The rows come from 4 hidden closed curves, with some noise, and rows from the same curve form a group. Each curve winds through 8 dimensions. The rows are also pushed far along 5 directions, which tell nothing about the answers.
In the rows, zero is written as 128.
Known rows, each followed by its group:
[134 163 171 146 148 112 132  74  91 140 136 134 191 123 125 110 164 120]  dubus
[115 148 104 142 125 121 143 124 132 112 146 117 138 146 115 127 165 124]  dubus
[124 152 139 132 132 121 156 126 132 116 136 131 141 151  96 110 135 142]  kal
[125  94  99 137 160 149 118 131 158 153  76 132 157 140 109 127 126  89]  reg
[134 128 114 140 131 102 111 117 123 120 144 122 120 116 155 133 119 130]  kal
[115 105 106 111 125 157 115 175 147 135 122 145 111 141 124 127 132 151]  mas
[111 136 107 112 113 147 131 140 140 103 127  96  96 142 146 135 128 135]  mas
[139 139 129 131 135 112 120 115 116 157 103 107 169 140 131 125 108 117]  reg
[133 135 143 132 126 108 100 118  99 142 147 119 142 116 165 156 117 121]  mas
[139 111 143 160 142 100 105  84 120 113 130 154 170 107 112  89 168 126]  reg
[131 105 155 113 152 141 114 143 120 142 128 154 121 141 143 113 106 146]  dubus
[113 132 127 122 140  88  97 116 137 117 131  99 111 122 208 167  98 110]  kal
[138 113 144 112 135 133 128 132 140 124 118 141 147 125 122 139 128 128]  dubus
[133 175 170 113 132 118 139 100 111 126 159 127 158 171 115 110 127 152]  reg
[137  74 121 124 161 157 111 143 141 133  97 155 117 133 126 126  97 114]  reg
[138 115 137 124 130 139 140 138 100 152 132 148 109 153 141 111 113 125]  dubus
[131 140 140 137 137 107 138 105 131 121 114 109 138 132 121 126 105 111]  reg
[149 102 176 128 135  92  92 118 100 134 155 164 152 121 152 105 127 154]  reg
[146  59 147 137 131 130 108 144 130 119 106 168 127  77 119 127 132 122]  reg
[118  83  86 134 152 129  93 148 167 127  76 125 109 122 158 159  83  93]  mas
[146 144 119 141 106 104 141 107 130 105 146 136 153 103 106 133 164 133]  kal
[ 91 153 120 127 133 144  91 135 132 107 131 115  94 140 167 164 100 131]  kal
[152 119 129 193 171  92 117  42 122 153  97 134 252 114  71 109 181  53]  mas
[139 101 135 129 151 145 127 125 137 120 114 154 137 129 101 109 126 132]  reg
[130  94 106 142 129 166 157 158 135 133  90 140 145 132  59  90 161 126]  dubus
[127  94  85 142 120 132 133 153 162  95 110 142 133 101 100 140 164 122]  dubus
[121 174 166 127 128 138 145 106  91 146 159 129 136 144 124 122 141 132]  kal
[130 135 116 137  99  85 127 114 147  87 146 125 134  81 140 146 169 135]  mas
[138 114 118 106 125 125 146 148 150 114 132 132 108 146 128 136 109 135]  reg
[152 117 127 136 127 117 132 111 104 134 139 147 126 126 143 111 131 124]  reg
[104 190 115 146 132 143 138 102 123 115 123 107 131 153 111 138 122 118]  kal
[153  69 117 142 150 130 128 124 127 147 122 150 160 128 107 108 156  99]  mas
[121 145 104 119 138 173 163 149 120 177 132 114 128 195  98 133 122 102]  mas
[142 114 174 118 174 133  99 104 103 155 133 152 141 151 160 141  80 109]  reg
[104 166 112 122 116 134 138 117 146 104 129 105 116 144 131 127 145 133]  mas
[117 160 140  99 145 143 122 128 124 132 121 100  94 148 180 157  64 133]  mas
[141 119 189 111 162 120 114 115 104 162 137 149 142 152 154 138  82 114]  reg
[127 100 116 134 112 164 155 169 139 124 109 161 139 152  47  82 169 148]  kal
[113 139 166 118 125 123 109 131 111 127 154 145 112 149 149 114 120 153]  mas
[141 113 141 121 156 127 142 121 124 167 120 147 167 173 118  99 135 110]  kal
[122 124 112 128 143 139 139 134 143 142 135 117 151 155  97 114 153 124]  kal
[129 130 142 124 128 130 122 125 125 134 112 102 133 128 122 124 101 128]  dubus
[118 167 134  84 106 164 126 154 115 127 146 134  76 149 174 158  93 166]  kal
[110 122 103 141 137  97 101 129 150 108 126  95 109  91 168 160 113 118]  reg
[129 136 165 109 119 116 123 131 120 121 129 143 134 115 156 136 128 148]  kal
[134 104 125 133 140 126 108 136 115 124 100 127 123  99 169 159 100 112]  dubus
[130 129 109 136 108 145 146 121 126 119 121 136 120 131 110 108 158 123]  reg
[116  96 119 114 113 119  73 158 126 114 127 130  74 111 208 151  94 144]  mas
[134 135 117 122 123 141 134 140 126 129 112 125 120 122 127 136 109 137]  dubus
[133 170 118 152 145 103 117  71 107 143 142  96 162 140 152 162 120  80]  kal
[117 123 116 126 158 132 111 132 138 140 132 106 132 150 141 155 104 108]  mas
[122 155 137 108 121 160 140 135 128 130 134 123 144 135 105 132 149 148]  mas
[123  77  82 157 120 133 103 148 141 118 109 136  91  98 137 150 124  93]  dubus
[169  82 144 138 163 115 134 113 110 157 103 166 202 139 112 117 142  93]  dubus
[126  72  93 141 125 120 103 146 165 111 116 141 115 120 117 117 141 120]  dubus
[125  95 103 156 144 115  78 110 123 139  96 119 137 122 168 133 117  88]  mas
[107 137 118 125 158 146 137 136 134 153 108  96 128 184 128 135  95  96]  kal
[131 136 139 108 135 119 118 137 133 111 161 147 109 138 151 146 105 157]  kal
[114 157 107 134 111 137 122 115 146 110 100  89 132 105 118 145 129 121]  dubus
[125 124 103 124 114 141 154 147 141 121 145 149 106 150 110 123 155 129]  dubus

New rows. What belongs after each?
[141 119 161 142 117  92 123 101 117 117 139 137 127  86 129 108 135 131]  dubus
[120  66 117 119 133 143  99 183 148 129 116 160  83  98 151 149 106 135]  mas
[126 128 139 138 107  98 114 118 118  99 126 144 107  92 168 131 133 136]  kal
[140  71 105 124 152 159 130 163 127 159 105 155 131 175 121 125 116  98]  dubus
[136  84  71 137 132 151 143 156 173 136  72 140 156 153  65 109 145 104]  mas
[140 101 132 126 127 161 135 158 113 169 120 160 152 148  83 108 142 129]  mas
[121  77  84 136 122 129 102 147 170 112 110 135 107 124 124 128 134 113]  dubus
[125 102 116 141 138 134 117 129 137 141 118 156 133 116 127 130 150 106]  mas
[135 112 148 119 133 122 103 121 127 115 128 141 146 120 139 113 137 150]  mas
[132 123 153 126 153 110 129 111 117 155 129 138 155 151 147 113 130 111]  kal
[124 119 121 130 106 127 149 161 141 123 128 148 106 117 100 119 136 143]  mas
[133 112 144 119 132 122 127 124 134 121 133 163 118 123 142 115 138 137]  mas
[121 120 129  97 123 164 127 179 122 163 136 145 104 190 128 132 100 141]  mas
[ 99 169 144 110 133 120 119 130 129 111 152  79  89 125 181 190  81 124]  kal
[157 132 173 133 136 137 137 102  91 181 152 169 185 165  70  76 152 132]  dubus
[133 141 136 128 136 119 143 116 119 126 125 118 163 138 128 139 143 115]  dubus
[124 134 115 162 115  83 118 102 123 118 145 117 138  88 145 151 156  99]  mas
[131 116 128  97 110 178 189 180 124 137 118 144 102 172  90  95 140 149]  dubus
[131 153 162 125 124 124 150 115 114 117 139 120 122 118 116 125 116 140]  reg
[116 138 144 132 132 103 112 107 125 107 136 107  99 102 178 169  98 107]  mas
[145 104  95 151 128 107 133 120 147 127 130 146 148 135  90 103 152 117]  dubus
[102 147 137 103 128 162 129 157 118 135 160 120  73 141 158 142 112 152]  mas
[118 143 110 119 130 150 125 132 122 147 138 119 127 152 141 132 140 128]  mas
[107 143  93 148 134 129  96 112 143 113  82  78 142 106 147 154 118 104]  dubus
[106 187 103 135 132 153 128 117 121 145 144  99 123 166 117 142 113 124]  dubus
[120 166 145 132 116 148 144 117 103 149 132 126 155 145  93  89 163 146]  reg
[117 141 102 133 122 160 118 136 128 122 105 120 110 121 127 149 111 124]  kal
[130 157 142 135 142 111 147 100 116 150 130 117 140 120 139 128 124 113]  reg
[108 141 127 121 124 159 135 151 125 145 125 132 122 190  98  94 127 145]  mas
[104 132 128 117 129 161 122 143 143 100 127 116  94 141 122 141 114 135]  reg
[143 153 180 122 149 117 130  89  95 154 143 153 182 152 125  82 149 149]  dubus
[119 156 144 145 109 118 142 111 117 100 136 151 123 114 115 108 157 144]  kal
[111 167 128 106 124 130 123 134 121 136 141 100 103 171 166 130  95 145]  reg
[120 205 125 114 125 145 130 102 107 138 136 104 130 161 158 159 102 129]  kal
[128 134 113 136 105 108 122 113 137  95 131 111 129  68 147 156 160 127]  mas
[119 151  91 133  96 127 150 124 143  99 134  96 117  91 124 145 173 129]  mas
[156  78 141 154 166 108 101 108 113 157  95 141 187 123 114 106 115  98]  dubus
[116 166 130 139 140 129 146 113 117 138 153 110 152 171  95 102 146 135]  dubus
[115 128 166 128 110 124 135 140 124 101 143 164 126 114 110 106 167 161]  kal
[141 126  86 155 143 138 147 116 146 149 104 114 170 153  57 121 128  90]  dubus
[135 105 134 152 138 104 115 116 131 121  86 134 166 105 120 120 130 109]  kal
[160 133 116 147 135 109 129  91 118 140 123 135 185 127 108 137 138 100]  kal
[157 138 182 128 116  82 113  92 112 114 154 160 165  76 133 112 149 165]  dubus
[142  75 113 133 145 116 101 128 146 135  79 143 150 101 153 134 124 100]  kal
[121 134 102 105 122 175 112 153 123 147 103 122 100 149 158 148  94 134]  kal
[113 171 149 125 124 127 164 113 131 118 135 111 114 130 112 118 128 135]  reg
[108 154 107 136 132 136 108 112 134 126 120 113 147 150 137 144 139 112]  kal
[151 128 179 130 140  90 120 103 115 131 141 155 173 111 123 127 124 135]  mas
[131  94 102 127 125 137 130 143 151 107 106 120 103  80 139 151 131 116]  mas
[112 153 105 138 127 123 114 107 135 116 135 117 105 116 164 170 120 102]  dubus
[141 131 136 104 111 147 127 139 126 144 127 137 130 145 118 130 115 139]  dubus
[120  99  97 139 130 129  86 141 138 119 112 136 124 132 149 138 124 121]  kal
[149 124 180 129 109  51  90 110 107  99 152 157 117  60 199 139 103 163]  mas
[124 104 138 117 129 136 109 140 131 119 145 144 132 124 132 126 153 146]  mas
